All rows are made from the same 13 directions, up to rounding. Whole rows:
[[-0.19 -1.68 -1.73  1.97  2.07 -0.34 -2.06 -1.47 -2.14  0.35  0.57  1.00
  -2.04 -3.12 -3.47  2.49 -2.11 -0.77  0.05  0.63  0.77 -0.68 -2.43]
 [-1.64  0.47 -1.63  0.01 -0.14 -0.03  0.03  2.54  0.84 -1.70 -1.05  0.27
  -1.94  1.97 -1.50  4.22 -2.86 -0.91  1.90 -0.36  1.13 -2.02 -1.99]
 [-0.28  0.02  0.15 -2.55 -1.46  2.62 -1.75 -2.62 -0.64  0.78  0.34 -2.25
   0.27  1.56 -2.88  1.12  0.30  0.07 -0.04  0.76  3.10 -0.01  3.23]
 [-1.81 -1.96 -1.77 -5.16 -0.81 -0.95  0.89 -1.55 -3.28  0.70 -2.30 -0.03
   0.44 -0.69 -1.57  0.74  0.00  0.40 -0.55 -0.79  0.28  1.06 -1.06]
 [-2.42 -0.03 -1.80 -0.88 -1.37 -2.76  1.15  0.49 -1.12 -0.39 -1.32  1.59
   0.38 -1.72  1.87 -2.02 -0.15 -3.24  0.36 -2.75 -2.63  1.58 -2.66]
 [ 0.25  0.27 -2.25 -1.66 -0.28  1.27 -0.71 -1.49  0.72  2.44  0.21  0.36
   0.51 -0.87 -2.67  0.83  1.09  0.92  0.08 -0.23  2.80  1.48  1.86]
 [ 0.60 -1.71 -0.91  0.28 -0.10 -1.12 -0.04  0.12 -2.32  1.05  1.46  1.12
   1.71 -2.38  0.09 -2.36  0.81  1.06 -0.50  0.86 -0.71  0.49 -0.02]
 [-0.97 -1.28  0.65 -0.69 -0.20  2.44  1.02  2.13  3.92 -1.98 -2.33 -1.58
  -1.03 -1.29  1.70 -1.36 -0.16 -3.29  1.32 -0.96 -2.18 -0.53  1.09]
 [ 2.47  1.45  0.00 -0.50  2.18  1.64  1.29  2.03  4.41 -1.40 -0.58  0.86
  -0.19  1.03  1.70 -0.20 -1.30  2.12 -0.92  0.52 -0.17 -0.82  1.70]
 [-0.09 -1.23  0.98 -1.59 -1.51 -0.07  1.58  1.59 -0.87  0.94  0.37 -1.59
   2.52  1.01 -0.54 -0.21  1.87 -2.76  1.56 -0.27 -0.75 -0.51  1.36]
 [-0.44 -0.34 -0.77 -0.42 -0.70 -0.89  1.47 -0.27  0.25  1.09 -1.47  0.57
  -0.91  1.12 -0.14  1.13  0.61  4.45 -0.01  1.66  1.04  1.92 -0.69]
 [ 0.03 -0.31 -2.74  4.33 -0.83  2.21 -2.30  0.31  2.69 -2.63  1.81 -0.69
   0.06 -2.66  0.41  0.13 -0.30 -0.12 -0.59 -0.76  0.80 -1.62  0.70]
 [ 1.50  0.61  3.08  0.51  3.89 -0.19 -0.09 -1.28  0.00  2.45 -0.53  0.15
  -1.33 -1.14 -1.23  1.30  1.17 -2.34  0.13 -1.06 -0.73  0.19 -1.31]
 [ 0.01 -0.99  2.02  0.00 -0.30 -2.95  1.92  0.08 -5.78 -1.57  0.57 -1.48
   1.14 -0.43  0.40 -0.92 -0.25 -1.54 -1.75  1.52 -2.56  0.91 -1.65]
 [-2.49  0.67 -0.75  0.18 -4.32  1.76 -0.75 -0.43  0.53 -2.00 -0.07 -2.19
  -0.55 -1.14  1.45 -4.03  0.27 -0.89 -0.40  0.99  0.42  3.12  2.98]
 [ 0.54 -0.24  1.42  1.63  0.48 -0.55  1.34  2.52  2.27  1.76 -0.14 -0.03
   1.71  0.69  2.16  1.35  4.44  1.15  1.51 -2.54 -0.70 -1.83 -1.52]
 [-0.82  0.84 -1.81  1.03 -0.66 -0.20 -1.47 -0.05  2.38  0.96  0.12  2.54
  -0.32  0.12  1.75 -1.05  0.34  2.26  0.85 -1.55  0.67 -0.33 -0.74]]

Rows cut short, each followed by the rest of it:
[ 0.16 -1.20 -1.54 -1.46 -0.42  0.18  0.14  0.05 -0.65  0.18 -0.11  0.99
 -0.25  0.16 -0.94 -0.56 -1.59  3.15 -0.14  2.56  0.97]
[0.58 0.94]
[ 2.58  0.18 -0.69 -0.15  2.40 -0.74  1.28  2.11  1.35  1.41  0.77  2.41
  1.12  1.14 -0.43  1.37 -0.53  2.34  0.42  0.65  0.29]
[-1.42 -0.19]
[-0.96 -0.62  0.96  1.17 -1.15 -2.89  0.76 -0.61 -0.05  2.05 -0.19  1.51
  0.87  2.45  1.12 -0.02  0.91 -1.95  2.43 -1.46 -2.16]
[-0.58 -2.27]
[ 1.47  1.38 -0.12  0.64 -0.22 -0.12  2.47  0.79 -1.74 -1.41  0.83 -2.61
  0.84 -0.89 -1.43  1.13  0.78  0.44 -2.65  2.25  1.00]
[2.99 1.53]
[-1.53 -1.85  0.10 -1.89 -0.31 -1.00 -0.51 -0.53 -2.41 -0.35 -1.31  1.54
 -1.25 -1.51  1.92 -3.60 -1.24  2.61 -0.53  1.25 -1.48]
[ 0.84 -1.24]
[-0.71 -0.39 -0.23 -0.51 -2.64  1.56 -0.75  2.60  0.30 -1.14  1.74 -0.84
  1.32  1.02  0.03 -2.46 -1.26 -2.60  1.97  1.22  0.09]
[-1.25  3.12]
[-0.14 -1.86 -2.05 -0.66 -1.57 -1.79  4.60  1.30 -0.32  0.20 -1.70 -1.16
  1.71 -0.40 -0.65  2.02  2.14  1.25 -0.34  0.77 -0.72]
[ 2.55 -0.76]
[-1.39 -0.05  1.90 -1.63 -0.55 -1.86  0.57  0.74 -4.14 -3.04 -0.79 -1.57
  1.21  0.70  3.41 -0.04  1.16  0.99 -2.21 -2.24 -1.77]
[-1.97 -2.99]
[ 0.34  0.59 -1.03 -2.03  0.17  0.88  1.53  1.93 -0.56 -0.61 -0.37 -2.00
  1.21 -0.29 -1.66  3.11  1.49  0.25 -0.92 -0.81  1.89]
[-0.04  0.54]
[ 0.45 -1.44  2.56  2.61 -0.92 -0.29  0.99 -1.94  0.42 -2.66 -0.17 -2.09
 -0.09  1.03  1.81 -1.68 -1.20 -2.83 -0.63  1.53 -3.66]
[-0.09  0.47]
[ 1.10  3.82 -0.83  1.08  1.98 -0.54  1.40  2.74  2.17  0.24  0.19  1.52
 -0.51 -2.25  1.09 -0.82  0.62 -0.84 -1.00 -1.37  0.10]
[ 2.66 -0.23]
[ 1.24  1.84 -1.20  3.00 -1.55 -0.62  0.52 -2.11  0.93  2.58  1.73 -0.15
  1.02  0.93 -1.45  1.20  2.75  3.08 -0.71  1.35  2.71]
[3.30 1.49]
[ 1.34  1.28 -3.22  2.16  0.10 -1.31  0.21 -0.03 -0.46 -1.17  2.39  0.72
  2.95 -2.78  0.32 -0.22  0.69 -1.85 -2.36 -2.44 -0.43]
[ 0.29 -0.45]
[ 0.19  0.21  1.80  1.03 -1.12  0.46  1.84 -0.47  2.60  0.52 -0.98 -2.02
  0.83  0.65  1.66 -0.48  3.31 -0.98  0.18 -0.91 -1.17]
[1.42 1.05]
[-0.60 -0.15 -0.63 -0.80  0.62  0.56 -2.01 -3.19  1.21  0.62 -1.34  0.96
 -1.23  1.49 -0.03  2.26 -0.16  2.97 -0.25 -1.72  1.44]
[-1.69 -1.43]
[ 0.67  1.10 -2.03 -4.94  0.07 -0.94  0.06  0.44 -2.30  0.86  1.01  2.65
  1.62  1.61 -1.65 -1.50 -3.27 -0.48 -0.11  0.80  0.97]
[0.19 1.74]
[ 0.03 -0.33  1.54  1.03 -0.93  2.52  0.41  0.79  2.45 -1.65 -0.60 -2.06
 -1.29 -1.14  1.59 -3.06  0.17  0.21 -0.26  2.34 -0.75]
[1.69 2.88]
[ 0.19 -0.16  1.29  3.54 -0.80 -0.56  1.18  0.19 -1.58  1.03  0.76 -2.36
 -0.31 -1.36 -0.96  1.20  3.40  2.11 -0.57  2.22  1.05]
[ 2.76 -0.27]
[ 0.95 -0.38  2.90  2.60  0.98  1.17  0.49  2.54  1.74  1.56  0.32 -0.51
 -1.88  0.17 -0.22 -0.39  0.93  1.71  2.02  3.39  0.33]
[0.58 1.09]
[-3.07 -0.09  0.01 -1.32 -2.80  1.84 -1.53  0.50  0.55  0.37 -1.42 -1.83
 -0.88  1.39  0.56  1.58  2.85  3.43  1.35 -1.33  2.98]
[-0.79 -0.09]
[-0.23 -0.66 -0.40  0.83 -0.54  2.54 -3.07  1.23  1.51  1.78  1.94  0.17
  0.91 -1.24 -0.33 -0.93  2.11  0.47  2.01 -1.13  2.04]
[-2.37  1.71]
[-0.37 -0.91 -0.66 -0.14  0.95 -0.99 -0.20  1.48 -4.99 -0.55  1.08 -0.71
  0.30 -3.59 -1.98  0.83  0.12 -0.96 -1.10  0.29  0.38]
[ 0.12 -1.71]
[-0.66 -0.75  0.01 -1.76 -0.19  0.39  0.40 -0.30  1.31  3.66 -1.08  0.65
  0.90 -2.85  0.53 -2.78  3.88 -1.30  1.22 -2.18 -0.55]
[2.27 0.78]
[-2.62 -0.38  0.06 -2.44 -1.33 -0.71 -1.01  0.15 -1.75  0.06 -1.04  0.41
  0.67 -1.34  2.56 -2.53  1.75 -0.79  0.20 -3.35 -1.07]
[-0.45 -1.60]
[-1.97  1.67  3.05 -1.16 -0.86  0.62 -1.35 -2.08 -2.81 -0.99 -1.00 -2.60
 -2.00 -0.24  0.85 -1.28  0.95 -0.37 -1.60 -0.20  0.57]
[1.92 0.00]
[-1.52 -1.52 -0.01  2.22 -2.00 -1.02  1.27  2.09 -2.14  0.68  0.52 -2.12
  0.27 -0.53 -2.22  2.46  1.88 -1.89  2.06  1.00  0.39]
[ 0.68 -1.14]
[ 0.76  1.32  1.41 -0.20 -0.50 -1.33  1.44  1.98 -1.86  2.41  1.54  0.04
  0.76  2.65 -2.15  0.85  0.31 -0.43  1.70  2.44  1.28]
[1.24 1.10]
[ 2.49 -0.27 -0.63 -0.93  2.99 -0.96 -0.73 -1.37 -2.56  2.85  2.03  1.54
  2.17 -1.53 -2.97  1.50  0.69 -0.92 -0.79 -1.10  0.84]
[-1.08 -0.44]
[ 0.02  1.87  3.89  1.01  1.09  0.38 -1.80 -0.21  1.18  0.32  0.52 -0.49
  0.31  1.64  2.60 -0.43  1.92 -2.98  0.84 -3.75 -1.20]
[-2.95 -0.86]
[ 0.58  0.21  3.02  1.52  0.85 -0.74 -0.32  0.17 -0.59 -1.40  0.33  0.67
 -1.12  0.41  3.25 -3.52 -1.34  1.24 -0.80  1.77 -2.42]
[-0.24 -0.42]
[ 0.41  0.99  1.35  1.83 -0.94 -0.56  0.46  0.93 -1.74 -0.64  1.26 -1.37
  0.60  0.46  1.32 -0.34  1.98  3.53 -1.46  1.54  0.86]
[0.86 0.13]
[ 3.91 -0.04  2.82 -0.66  4.23  1.50  1.94  1.24  1.64  0.57 -0.09 -0.27
  0.25 -2.39  0.63 -2.26  0.76  0.14 -1.70  1.70 -1.68]
[0.97 2.28]
[ 1.12  1.30 -0.49  0.58  0.12  0.84 -2.39 -2.08  1.57  0.90  2.10  1.19
  0.44  3.21 -2.31  1.26 -2.71 -2.86  1.50 -0.23  1.32]
[-2.26  1.80]
[ 0.91 -1.35 -0.65  0.78 -0.44  0.84  2.76  0.63  1.65 -2.70 -0.57 -2.89
  1.07 -0.36 -1.31  1.84 -0.91 -4.80 -0.30  0.41 -1.90]
[0.04 1.30]
[-0.93  1.50  1.24 -2.56  0.40  0.93 -0.73  2.05 -2.54 -0.63 -0.05 -1.60
  0.19 -1.23  0.47  0.00  1.86  0.33 -1.06 -1.65  1.50]
[-0.42 -0.11]
[-0.85 -2.61 -0.64 -5.51 -0.30 -0.18  1.06 -2.21 -0.09  0.52 -2.99  1.00
 -0.24  2.30 -1.01 -0.03 -2.74 -0.69  1.00  0.40 -1.29]
[-0.43  0.30]
[ 0.56 -0.91 -1.34  0.98 -0.77 -2.60  2.41 -0.88 -0.35  0.26  0.31  0.01
  2.57  1.06 -1.03  2.09  0.21 -4.09  0.45 -1.48 -2.10]
[-0.13 -1.32]
[ 0.96  0.09  0.35  1.09  1.85 -0.78  2.86  5.24  2.40 -0.08 -0.84  1.26
 -0.37 -0.47  1.65  0.41  0.37  0.98  1.25  0.42 -1.47]
[-0.30 -1.37]
[-1.00 -0.08  4.08 -1.55  0.12  0.23  0.49 -0.07 -0.06  0.15 -2.07 -1.42
 -1.20  1.96  2.02 -0.58  1.32  0.02  0.69 -0.42 -1.28]
[-0.41 -0.58]
[ 0.30 -0.44 -0.65 -0.96 -0.67 -0.83  1.93  0.44  0.83  2.17 -0.72 -0.16
  1.89  2.13 -0.54  3.10  3.09  2.41  0.83 -1.14  1.15]
[-0.32 -0.60]
[-0.18 -0.17 -3.18  0.35  0.41 -0.05  0.77  0.20 -0.06 -3.07 -0.95 -0.43
 -0.67 -1.60 -0.62  2.78 -1.62  1.52 -2.24 -0.23  0.59]
[ 0.06 -1.56]
[ 1.74 -2.54 -0.37  2.26  0.10 -0.07 -0.52 -2.75 -1.92 -0.77  2.15 -1.41
  2.51 -2.58 -0.90 -0.72  0.69 -1.99 -1.87  0.26 -1.55]
[-0.76  0.67]
[ 1.02  0.95 -3.26 -1.88 -0.79 -0.52  0.07 -1.18  1.19  1.64  1.14  1.39
  3.82  1.81 -0.92  1.88  1.33 -0.14 -0.15 -3.31  1.56]
[-1.35  0.77]
[-0.06  3.74  0.99  4.74  1.25  0.57 -1.84 -2.32  2.65 -0.92  0.14 -0.62
 -3.23  0.13 -0.11  2.37 -0.50 -1.80 -0.78 -1.42  0.98]
[ 0.94 -1.26]
[ 1.10 -1.82 -0.52  6.18 -1.55 -0.66  1.51 -2.74  1.09 -1.91  0.83 -2.73
  0.20  1.00 -1.58  3.55 -0.16 -0.74 -0.69  2.37 -0.96]
[ 0.48 -0.33]
[ 1.73  1.13 -0.17 -1.57  1.11 -0.78  0.11 -2.13 -0.17  4.27  1.20  2.10
  1.08  0.21 -2.78 -1.22 -0.14 -2.77  0.84  0.32  0.50]
[2.31 2.00]
[ 0.10 -0.89 -2.47 -1.42  1.14  2.28 -2.69 -0.61  1.71 -1.71 -0.03  0.99
 -0.19 -0.41 -0.54  1.29 -2.48  0.52 -0.27 -1.74  1.12]
[-3.87  0.16]
[-2.30  0.79 -1.16 -0.04 -3.08 -0.51  0.84  0.00  0.00  0.40 -1.14 -1.36
 -0.39  2.05 -0.61  2.69  1.82  1.88  0.79 -0.32  2.18]
[ 1.59 -0.66]
[-1.91 -0.24  0.55 -2.57 -1.12  1.60 -1.54 -1.46  0.33 -1.44 -1.68 -0.50
 -1.54  0.16  1.43 -2.43 -1.39 -0.26 -0.18 -0.37 -0.33]
[0.01 0.93]
[ 2.24 -0.66 -1.94 -0.64  0.34 -1.62  2.82  2.48 -0.12 -1.00  1.19  0.87
  3.92  0.61  0.67  0.55 -0.06  0.12 -0.92 -0.46 -1.44]
[-1.54  0.04]
